The same things were measured in two ways. Each way mixes the same 10 hidden numbers, adds some noise and spreads widely along 6 directions of its own, which tell nothing about the thing.
Some things both ways: the first way, then the second way.
[-14 -14  24 -20 -39   2  -1   0 -30 -23 -23   6  38  23  -2  27 -25  -1
  -4]
[-23  22 -27  -7 -55  -7  -1   7  13 -19  58   9   9  -2   0 -10  -4 -12
  32   2]

[  8 -17  41 -18  21   1 -16  -9 -54 -20 -12 -25  27 -11  18 -22   7  12
  12]
[  7  27 -48 -13 -27 -52  16  34  -8 -37  58  16  16  -9  -3 -13  21 -20
  17  -5]

[-10  22 -21 -34 -17 -11  30  19 -16  19 -17 -23 -19  48  -9 -43   7 -27
   0]
[ 10  23   4  -7  10  22 -11   5   7 -15  -7  -1  22  -7  15 -34  22  14
 -23   5]

[ 22  17 -17 -17 -28 -15  11  20   0 -22 -14   9  -5  -3 -24  36   1  12
  -2]
[  8 -28 -19  -7  27   9   1   5 -31 -54 -18  -2 -14  -1  31  21  22  18
 -18 -55]

[-22  20 -12  37  17  24   5   9  -7  25  33  39 -19  22  12 -26 -17   0
  12]
[ -1   8  -1  -5  32   0  33  19  15 -28  -5   1   5   6 -14 -17   6   4
   1 -18]

[-19 -14  14   4 -30 -22 -12 -25  50   1 -10 -27 -30 -36 -11  29 -24 -13
  -8]
[  2  27  49 -12 -26 -13  20 -11  -2   5   6  -3  11 -22 -39 -16  -4  27
 -31  15]

[ -4   3  -9  12 -23 -22 -19  12  20 -14  16 -20 -27  11 -17  -3 -40 -18
  -5]
[-26 -19 -21 -26 -13  26 -14  35  37 -56  11  -9 -13  21   1 -15 -16 -23
   5   1]

[ -8  -3  17 -10  22  32  13  17 -39  23 -27   9  29  15   6 -30  56   0
  16]
[-42  29 -35  -8 -67 -26  -8  16  23  -6  26   8  24  12  -4  -9   3  39
  -1   9]

[ -8  -4   6 -39 -37  13  19  13 -19  -5 -12  29  14  34  -5  -6  -1 -23
  20]
[ -1  20   8   2   5  -5  27  11 -11  -1 -14   3  21  -5 -10  -6  35  40
 -31   4]

[ 16  23 -17  -8  -7 -23   1  17 -14  -1  -7 -26 -15   9  12  -4  11 -12
  -1]
[  0   1 -47 -19   8  -2  49  45 -14 -32  -5  -1 -10  11 -20 -18  40 -16
 -24  -1]

[ -2  24 -30 -11  -8   2  14  17  -1  14  -5 -16 -21  18   7 -11   1  -8
   1]
[-18 -35 -15 -40  11  48 -16  19  21 -20 -15  -5  -8  30   1 -28 -15   6
 -13   8]

[-18   5  11  19  15  21  14 -10   5  15  -3  16   4 -19   1   9  18  26
   1]
[-15  24 -14  -2 -22  -5  33  -5  -6  -9  13  -2 -20  12 -41 -14   1  35
 -13 -28]

[  7  12  -8  69  23  16  -8   6   5  -9  44  26  -6 -20  -9   2  28  12
  17]
[-30   9  27   2  23 -11  35  29  19 -33 -47 -18 -31 -22 -17   2 -22 -40
  -9 -18]

[ -2  25 -29 -15  19 -13   0 -28  13  -2   2 -23 -36 -16 -16 -12 -61   9
 -12]
[ -1 -22 -30 -31  57  29  12  18  -2 -40 -56 -15 -19  24   7 -30   6   5
 -19 -30]

[-14  13  -6  -2 -32 -21  -4   3  33   6 -18  -3   6  14 -18  41 -13 -12
 -21]
[  4  25  -4  -4 -33  -2 -22   7   9  -6  32   9  10 -11  16 -10  13  -6
  12   9]

[ -9  17   8  41  11   0   0 -11  63  10  18  28 -36 -36 -16 -10 -18   1
 -12]
[ 18 -28  28 -25  30  40 -42   4 -14 -41   0   4   1   5  19   5 -12  10
   3 -13]

[ -8  -9  20   8  -4  -3  -2 -15 -25 -20   0   8  18  -5   4   2  -6   4
  10]
[-37  -1  25 -37 -10  44  -9  -5  18   9 -21  -9  16  21 -16 -20 -40   6
  -1  36]

[ 17   9  -7  25  19 -23 -11  12  -9   6  10  -9 -22  -2   6 -11  24   2
  12]
[-18 -12  -4 -11  13  32  44  21  14 -25  -9  -7 -13  34 -33   1   2   9
 -34  -4]

[ 12  14  -4  37  50 -15 -12 -22  11  10  -6 -24 -18 -42  -6  -9  15  18
 -13]
[ -8   4 -22 -24 -20   0 -14  -9 -14  -7   7   8  13  10  -2 -12   1  37
   6 -18]

[-12   2  -5  15   0   6   9   4  21  29 -19 -14 -31 -14  -9 -17  24 -13
   0]
[  5   0  22  -1  21   0   9  24  18 -47   9   1   4 -14   4 -15   5   7
 -28 -16]

[-11  12  11   0  -8   9  -5   1   3  -4   4  34   9  -7  -7  21 -16   1
   6]
[ 16   4 -38 -19 -21 -35  -9  30 -22 -32  29  10  12 -22  34  -4  36 -12
   9   2]

[  0   5  30  13  27 -20 -11 -28 -10  -2 -20  12  15 -43  -4  31  11  28
  -4]
[ 25  -7  11 -24  38  24   1  -4 -34 -14 -19   7  32   8  11   5  20   9
 -17   2]

[-34  -2  22  53   7   1 -20 -17   9   0  12  25  13 -34  -5  60  -7  34
   2]
[-23  -2  -3 -44  12 -11   7  41  14 -36 -54 -18  24  13  -7 -15  -8 -14
   0  32]

[ 19  10 -19  60   3 -29  -3 -15  12 -32   9  34 -13 -24 -16  20 -18  10
  -7]
[-11   3 -16 -19 -12  18  -1 -25 -24  -1  22  -2   5  -5  26 -17  -8  25
  22  -6]

[  6  34 -11 -27   2 -12  15  29 -29  14 -22  -3  -1  34  11 -23  10  -9
  -4]
[-11  12  -7 -28 -14  -2 -42  -4   0  -3  -1   7  53   6  45  -5 -12   5
  16  28]

[ -2   8  -4  45  19  13   5   4  23  16  10  24   4 -17  -6  26  47  25
   5]
[  7 -24  12 -34  24  -5 -36  29   4 -33 -31  -3  12  -3  28  -2   0  14
   5   6]

Other things, the second way, with their names:
j_918: [ -6 -13  12 -10 -34  39 -40 -18  21  13  30  10 -22  17   7  -4 -21  28
 -13  -6]
j_923: [ 16  33   6  -1 -10 -41  30  12   2 -39   7 -15  18  -5  -4   7  27  21
  -5   5]
j_89: [ -2  -5   1  -7  30  22  22  16 -15 -24 -22  11  -2  25 -47  -3  18  41
 -32 -38]
j_324: [-12   1   6 -13   7  24  -3  16   5 -29 -22  -2   7  -1  -6  -5   6 -16
  -6  -5]
j_339: [ -9   9  19 -42 -13 -14 -40  16   4 -19  -8 -10  27 -32  25 -30 -17 -15
  34  39]
j_729: [ -3  11 -13  -1 -10  -1   9  17  10 -33  27  -1 -37   0 -11 -10  -9 -19
  -9 -24]
j_18: [-17  10  26  -9   1  16   2 -13  15  -9   2 -13   5 -16  21 -17 -25   2
  11   8]
j_494: [ 34  -5  23  -3  46 -11  25  -3 -12 -39  19   0 -14 -11  -2  -4   3  22
  -9 -38]
j_298: [ -9  27 -11  -6 -43 -16   3  -9  -5   2  20   2  -7  -9 -10  -5   5  12
   9  -8]
j_530: [-13  39   2  18 -23 -13  33 -25 -17 -12   6   6  19   1 -22  25  11  28
 -21 -40]
j_402: [  4  27  -8  -5 -14 -33   4  33  14 -17  19   6  -8 -15  -8 -17   3 -27
  -6   2]
j_216: [-11  -9  17 -21  14  29 -16 -12  -4  -4  -2   7   3   5  -1 -10 -26  14
   7 -11]
j_877: [  6 -22  20 -37  32  24 -13  23  24  10 -39  -8 -24   6   1 -31 -13  -8
  -5  25]
j_49: [ 12  -3 -12 -15  -6 -24  -3   6 -15 -24   5  11  19   6   0   7  26  50
 -15 -23]
j_804: [ -3  35  24  11  -3 -29  19 -11  14   1  31   3  -5 -31   9 -15 -28  -2
   0  -7]
j_257: [-18  38  33  10  -4 -27   8  -4  25   4 -12 -10  -3 -24   5   3 -24   2
  29  -2]
j_614: [ 20  10   8  -8  16 -27 -12  23 -22 -21 -10  18  17   8  -7  26  13   0
 -30 -15]
j_430: [ 19   4  16 -23   5 -26 -39  -1  -4  -5  -5  20  42  -1  13   9   3  30
  10  -5]
j_852: [  6 -16 -14 -33  39  26  -7  17 -16 -14 -35  12  22  23 -16 -25  23  37
  -7 -14]
j_77: [-13  20 -14  -5  -5  -5  23  27  29 -58  18  -9  -2  13 -16 -13  -6 -23
   6 -14]
j_523: [ 36 -12 -18 -27  20 -17 -26  42 -10 -50   2   9  26  -9  31 -10  45   0
   3   1]
j_914: [  3   1   7 -33  31  10  -7  20  -1  -9 -34  -1   0  21 -20 -19 -17  -7
 -17   9]
j_893: [ 25  14  -4 -12  28   8 -21  25  14 -21   9  22   7  14 -26 -23  13 -11
  18 -27]
j_236: [-30 -17  21 -21  20  36  10  14  17 -25 -48 -11   4  25 -28  -5 -13  35
 -14  -9]
j_575: [ 12  -5 -13 -21   8   4  -5  36   5 -42  -7 -10 -13   2  11 -10   9 -31
  -8   7]
j_990: [ 19  36  43 -13   8 -30  -5 -17 -13  -9 -21  -6   8 -13 -26 -12  -9  45
  -5 -16]
j_150: [-28 -16 -39 -19  16  57  54  21   3 -43 -19 -22 -25  43 -29 -19  11   4
 -26 -13]
j_910: [-21   0  -6   1 -36  56 -15 -14  24  -4  42   6 -24   7  -8 -22  -9   7
  12 -23]
j_964: [ 24 -17  45 -26  62  38 -15  -3   7 -22 -36   3   0  30 -32  -8 -22  17
 -10 -25]
j_773: [  0  17 -27   1 -30 -23  29  -6 -16  -9  58  20  29 -16   2  -7  38  47
  13 -20]
j_512: [  0  22 -30  -2 -18 -15  39  11 -18 -22   3   4  17   0 -19  -2  51  25
 -15 -21]
j_280: [ 22  24   1 -32  31 -11  14  -4 -25 -20 -19  -3  31  -8 -11 -36  15  13
  16  -5]
j_720: [ -4 -27  -3 -25  -6  64  -6  11   1 -31  44  -5 -62  26 -22  -8 -33 -40
  19  -4]
j_570: [-27  28  20 -11 -58 -14  19 -21  11  -9  30 -18  -4  -5 -24  -3 -29  17
  18  10]
j_296: [  3   0 -32 -37   3 -14 -11  33  -3 -22 -25  -1  44  30   9 -13  35  52
 -11  23]
j_654: [  3 -32  -3 -22  34  31 -15  19  -2 -38  32  11 -13  -5  24 -16 -20 -22
  22 -15]
j_313: [-35  21  40 -10  -4  21 -20 -24   5  25 -17  16  29  -3 -17  -6 -42  12
   6  -4]
j_761: [ -5 -17  10 -27 -14  28 -46  -1  17 -12  -1  -6 -12   2  29 -15 -21   7
   1   8]
j_526: [  2   5 -12 -26 -14  -8 -22   5 -15 -27   7  -6  19 -15  34 -19   7  13
  -3  13]
j_885: [-28   9   4  -4  14  -3  35  22  12 -17 -27  -9 -15   4 -16  -5 -14  -2
 -15 -11]
j_152: [-23  35  -9 -19 -24 -34  -4  22  -2   0 -22  -2  13  20 -25   4 -10  21
  10  16]
j_934: [-37  20  29  -7 -32  17   8 -23  25   9   6  -9  -7  18 -18  14 -54 -17
  -6  11]
j_294: [-14  11   3 -26 -34  28 -46 -46 -10  26  11  20  53  -1  14 -25  -4  62
   7  -2]
j_651: [  0 -26  23 -16   7  41 -33   7  21 -15  23   9 -17   8  10   1 -29 -23
   2   0]
j_90: [  2   8   5  11   2  16  26  10   4 -39   2  -9 -21   3  -7   7  23   9
 -27 -25]
j_986: [ -4  12   9  -4  17  -8   4  21  16 -37 -10 -10   2 -23  32 -12  -5 -31
  -5  -3]
j_617: [-23  -8   0 -20 -39  11 -28  -1   5   5  -3  -6 -10  -6  26  -6  -8  21
  -8  17]
j_544: [-43  -1  27 -33 -24  14 -38 -11   6  29 -35   0  17  17   4  10 -48  19
   7  32]
j_4: [ -9  20   9   0 -28  17 -33 -56 -18  24   2  20  43  -5  15   2   9  74
   2 -33]
j_456: [ 44   2 -13 -26  29  -5 -21   1 -33 -21   8  31  41  12 -13 -20  46  64
  -2 -35]
j_64: [-34 -34   0 -26 -10  44 -23  20  18  -3   2  11   9  23  10   3 -18   3
 -21  17]
j_675: [-11   3  -1 -30   3  -7  -5   7  -7  -8 -11   2  26  20  -3   1  -9  30
  -2  14]
j_372: [ -2  -3  26 -20   3  15 -31 -14   0  -3   4  14  30  -7  10  -8 -15  26
   5  -6]
j_32: [ 23  -9  12 -26 -21  29 -27 -28   1  16  50  27  26  -4  -8 -32  13  39
  -3  -3]
j_894: [ -2  31  10   5 -41  16 -10  -8  15  11  50  21   1  -7 -22 -19   2   1
 -10  -3]
j_98: [-35  13  47   6  30 -12  49  18  22 -20 -59 -26 -12   6 -18  32 -33  -7
 -11   3]
j_890: [-20  22 -42 -18 -22 -57  21   7 -26  -1   7   6  11   8  -2   5  -3  36
  11  -8]
j_310: [-22  -4  23  -3  29 -20  18  16  44 -19 -21 -22 -10  -7  49   5 -46 -21
 -10  16]
j_84: [ 12   1   7   3   6  41  15 -10  -9 -31  19  11  -5   9 -28   3  22   5
  -9 -42]
j_458: [ -9   2  -4 -15  -7  24  -6  13  -1 -13  13   7   4  -1   2 -14   3 -12
   3   4]
j_82: [  5  30 -41 -25 -16 -27  29  -7 -31 -15  33  11  27  22 -39 -23  15  47
   3 -21]
j_375: [  0  -5  16 -15  60  12  46  35   8 -22 -24  -2 -18  -1 -24 -20 -12 -42
 -19  -2]
j_851: [ -7  21 -20 -10  -7   4  28  27   4 -36 -11 -17 -12   2 -16 -20  20 -22
   0   2]
j_601: [  8  -2  11 -12   8  15 -19  -4  -8  -6 -10  16  17  -8   7   5  13  -6
   5 -18]
j_409: [  5  -8 -22 -23 -47  14   9 -17 -31   8  49   5 -23  11 -26  -7  19  42
  -4  -9]
j_684: [ -5 -49 -10 -53  24  22 -43  18  -7 -26 -44   2  20  34  14  -2   2  50
  -3  -5]
j_404: [-10  -4   6 -27  16  16   7   1  -1 -32 -11   3  10  22 -34 -18 -21  21
 -19 -22]
j_644: [ 13 -23   2  -3  44  42  12  18  11 -36   6  13 -18   5  -5 -16   5 -18
 -38 -36]
j_59: [ 13 -29  24 -37  24  43 -33   7  11 -43  10  -1   3  12   1 -17 -20  -3
  26  -3]
j_637: [ -4  34 -15  -7  -5 -33  24   8   0 -21  22   7  17  -8 -13 -20  -1   1
   8 -15]
j_911: [-18   2 -44 -18  -7  11  16   8 -29  -8 -36   6   1  14 -30  -7  36  27
   2 -43]
j_924: [  4  -5   8  -2 -32  41  -6   0  -1  -3  39  -9 -39   1  10   1   5  -5
  -4  19]
j_602: [ -3   6  -3  -7   1   3  12  -3  15  -8  14   2  -9  15 -14 -18  -3  40
 -18 -20]
j_873: [  3  21  -7 -19  31 -36  16  28 -18 -19 -32   0  19  -8  -4 -11  15   8
  23  -2]
j_397: [ -1 -15 -20 -23 -26  35 -26  11  10 -19  40  12 -20  15 -12 -14  -4 -11
  11 -12]
j_146: [  8   7  44 -23  24   4  -9   6 -17 -34 -30 -30   7 -25  42   4 -18 -20
  14  41]
j_305: [-11  13 -48 -16 -41 -45   2  -2 -40  -8  20  13  42 -14  38   5  34  48
  -2  -8]
j_831: [-11  12 -50 -26 -60   2 -34 -18 -10   6  17   3   3  29  -7 -20  16  76
  17 -16]
j_175: [-14   7 -37   3 -21 -13  48  29   5 -60  14 -27 -49  -1  -3   0  18  -6
  -9 -26]
j_202: [-25   9 -15 -19   1  -3  -5   3 -11  -5 -22   2  21  16   3  -2  -3  43
  18  -6]
j_584: [ -1 -27  -3 -13  44  -6  -8  41  12 -28 -33   3  -7  13  32  15  -5  -5
 -33  -9]
j_434: [ 10  -5  54  -5  11  46 -48 -28   6  -3   6   9   5 -14  32   3 -30  -7
 -10  -7]
j_223: [ 16  -2  13 -24  -8  39 -47 -10  -6 -11   1  10   4  11 -11 -15   5  20
   3 -13]
j_479: [ 12  48  39   7  -4 -59  23   0   2  -5  11   2  19 -42  -3  -8   0   3
  -1  -1]
j_408: [-34   3  39 -25  24  24  -1 -11 -10 -13 -59  -4  24 -12 -13  -3 -37 -17
 -12 -11]
j_547: [  1  -5  34   2  26  -3   0 -32  -6   4  10  30  21 -13   1  10 -23  36
 -21 -51]
j_287: [-16  16   2 -18 -35   7  13  -4  -4   0   0  -5  19   1 -15 -10  12  21
  -5  19]
j_774: [-21   5  27  -3 -44  36 -34 -34  -1  15   6   9  27  -2  13  20  -7  29
  -6   2]
j_162: [  6  44  -3  -9 -23  -8 -14 -33 -36  25   5  26  55  17 -26  -3  20  72
  -8 -13]
j_307: [  9  -1  -8 -16  -3 -21 -29  30  17 -45   5   0  13 -16  33  -7  13  -9
  15  -5]
j_111: [-15  -3   9 -11  10  25  14  -7 -18   9 -18  15   6  14 -23   8  -7  10
 -29 -16]
j_957: [ -2 -46 -36 -41  22  35   4  35  -9 -50 -22 -12 -18  24   9 -15  19   4
  -8  -7]
j_932: [ 17  -3 -10 -13   2  11 -10   2  -8  -5  -6  10  11   2  12  -7  31  22
  -8 -10]

Some of these things the first way, each followed by its name:
[ 15   5 -28 -33   8  -8 -11 -32  15 -12  30 -29 -22  13  -1 -29 -58 -20
   8] : j_877
[  8  14   1  13  17   9  11  17 -36  -4  20  11  19  18   6  -4  43  22
  17] : j_298
[-13   0  -4 -37 -23  21  17 -16   6   1 -10  17  16  31  -8   3 -46  -5
 -10] : j_257
[ -1  15  17  -6  17  -8  -3   4 -20   7 -10   0  11  -8   9  14  17  23
   1] : j_934
[ 18  31  -5 -10  50  32  25  14 -24  24  -1  23  -8  -4  35 -56  26  14
  10] : j_890
[ 13  18 -20   8  24 -24   2  -8  23   8  -6 -36 -16  -3 -18  -6   6  14
 -20] : j_831
[-10  22 -11  39  18  -8  -1 -11  22  20 -23  19   4 -21 -30  35  17  12
 -20] : j_4
[  0   3   7 -29 -13  -3  20   0 -18 -11 -21  -3  -3  -2  -7 -12   0  -1
   6] : j_526
[ 22  16 -19 -21  16  -1   8  19  -5   7  13 -10  -9  25  -4 -35  29  -7
  17] : j_918
[-16  48 -29  27   1  17  15  11  16  24   7  16  -5   6  -3  20  -2   5
 -20] : j_911
[ -4   9  -5   1  17  18  20  -6   1  32 -20 -18 -17  -3   4 -35  20  -3
  -6] : j_236
[ -4  27 -11  50 -15 -23 -14   1  32 -19   6 -10 -31 -42 -15  23 -25 -10
 -20] : j_408
[-45  28   4  -3   8  40  14  15   2  40  31   5   6  48  18 -28 -11   1
  -3] : j_893
[  3   8  19 -23  11   9   2   1 -31   2  -7  21  16  10 -16 -26  12 -11
  14] : j_774
[  9  11  -1 -20 -12 -14 -10   2 -18 -15  -3 -21  16  14  -7  14  -9  -5
  -5] : j_601
[ -7   5   8   1  14 -17 -17 -23  31  18 -16 -28 -16 -26 -15   8 -13   0
 -18] : j_523
[ 17  11  -4  33  29 -20 -24  13   4   7  18 -17  -1  -4   1  12  36  18
   5] : j_430
[ 17  -7  -9 -10 -18  -4   7   8 -37  -5 -29  -4   3  24   7 -16   4 -22
   4] : j_773
[-15  -2  17 -20   4   0  -8 -14   2  -7  36 -19 -14   9   3 -17 -48  16
   8] : j_964
[ 22  18 -12  15  14  -1 -12  24  -5   4   3  13  -6  -3   5 -19  32 -23
  17] : j_64
[ -4   7   1  33   9  -5  -2   6 -11   2  -3 -11  -1  -7  11   6  17  14
  -3] : j_637
[-42  24   1  24 -11  14   5  31  -4  25  31  27 -21  36   6 -11 -24   5
   6] : j_77
[-11   7  13 -28   3   5  -5  -9 -31   3   3   6  -5  14  -7 -32 -38 -13
  11] : j_512
[ 14  26 -31  24  13  -6  -1  22  27  11  24   0 -34   1  -2  -8   8   2
   4] : j_684
[ 12   2  -5  36   5 -24 -27   8  24  -7  18   2 -18 -19 -18  31   5  11
   7] : j_49
[ 28 -17  -3   7  44  -3 -21 -18 -37 -22   7  32  11 -19  -8   1   1  24
  36] : j_310
[  1   6  -8 -15   5  27  22  15 -36   0  14  22  -1  30  16 -45   6  -3
  29] : j_804
[ 31  14 -19  21  -8 -53 -17   3  38 -21   2 -32 -32 -14 -30  -1   2 -22
 -13] : j_434
[ 31  -4 -22   1 -15 -35   5  -3 -18 -31  -9 -27 -17  14 -11 -21  -9 -16
  -1] : j_18
[  6 -12  26 -31  -1   3   6 -22 -37 -20 -33 -20  30  -6  -1 -16   5  -6
  -1] : j_458
[  6  16 -10  52  19  30  15  10  -6   2  26  47 -10  -4  16 -33  16   1
  14] : j_654
[  4  -2   1 -27  -5   0  -1  -3  -8  -5  13 -22 -26  16   6 -47 -31 -22
  12] : j_479
[ 25  13  25  44  36 -21 -27  32   2  -9  30   9  15 -25   0  22  80  29
  21] : j_614
[ -8  -7   8 -31  -6  20  14 -23 -23  -6 -18  -6  20  17 -15 -26 -21 -14
  -2] : j_910
[-25  -4  22 -20  17  30   3 -18 -15  18 -11   5  20  -1 -12  -4  -6  13
   5] : j_307
[  2  -4   8 -13   0  -7  16 -11  -9   7 -19 -54 -14   4   9 -26   3  10
 -16] : j_59
[ 21  11  -1  43  23  -4  -8  17 -29 -13  -1  50  14 -23  -8  18  45  15
  23] : j_305
[-18  16  20 -35 -32   4  32  31 -29   7 -31   6  39  38  14  23  38  13
  -4] : j_162
[ -9 -23  34  16   0  -2  -9 -26 -13 -20   8   8   5 -19  -6  10 -20  24
   8] : j_570
[-11  10 -11  24 -24 -37   5 -10   3 -15   0 -33 -17   3   3  29 -29  17
 -21] : j_280
[-30  41 -13  30   0  10  19  21  38  36  31  10 -21  19  -5   0  17   8
 -11] : j_223
[ 16 -10  -4 -23 -12 -13  13  -6  -1  -8 -15 -32 -21  -5   5  -2  -4  13
  -1] : j_494
[ 33  28 -33   5  27  -5 -14  34  12   7  24  16 -22   3  -2 -16  26  -9
  24] : j_584
[-10  -6   7 -20 -36  22   9   8 -38 -29  17  24  22  23  23  13 -21   0
  27] : j_375
[ -1  -5  -4  -4 -21 -23  -7 -13 -15 -24 -30 -18  16  -2 -21  25 -13  -9
  -9] : j_294
[  2   8 -10 -13 -44 -36   3   6   8  -7 -24 -25 -10  15  -8  27 -13 -16
 -16] : j_287
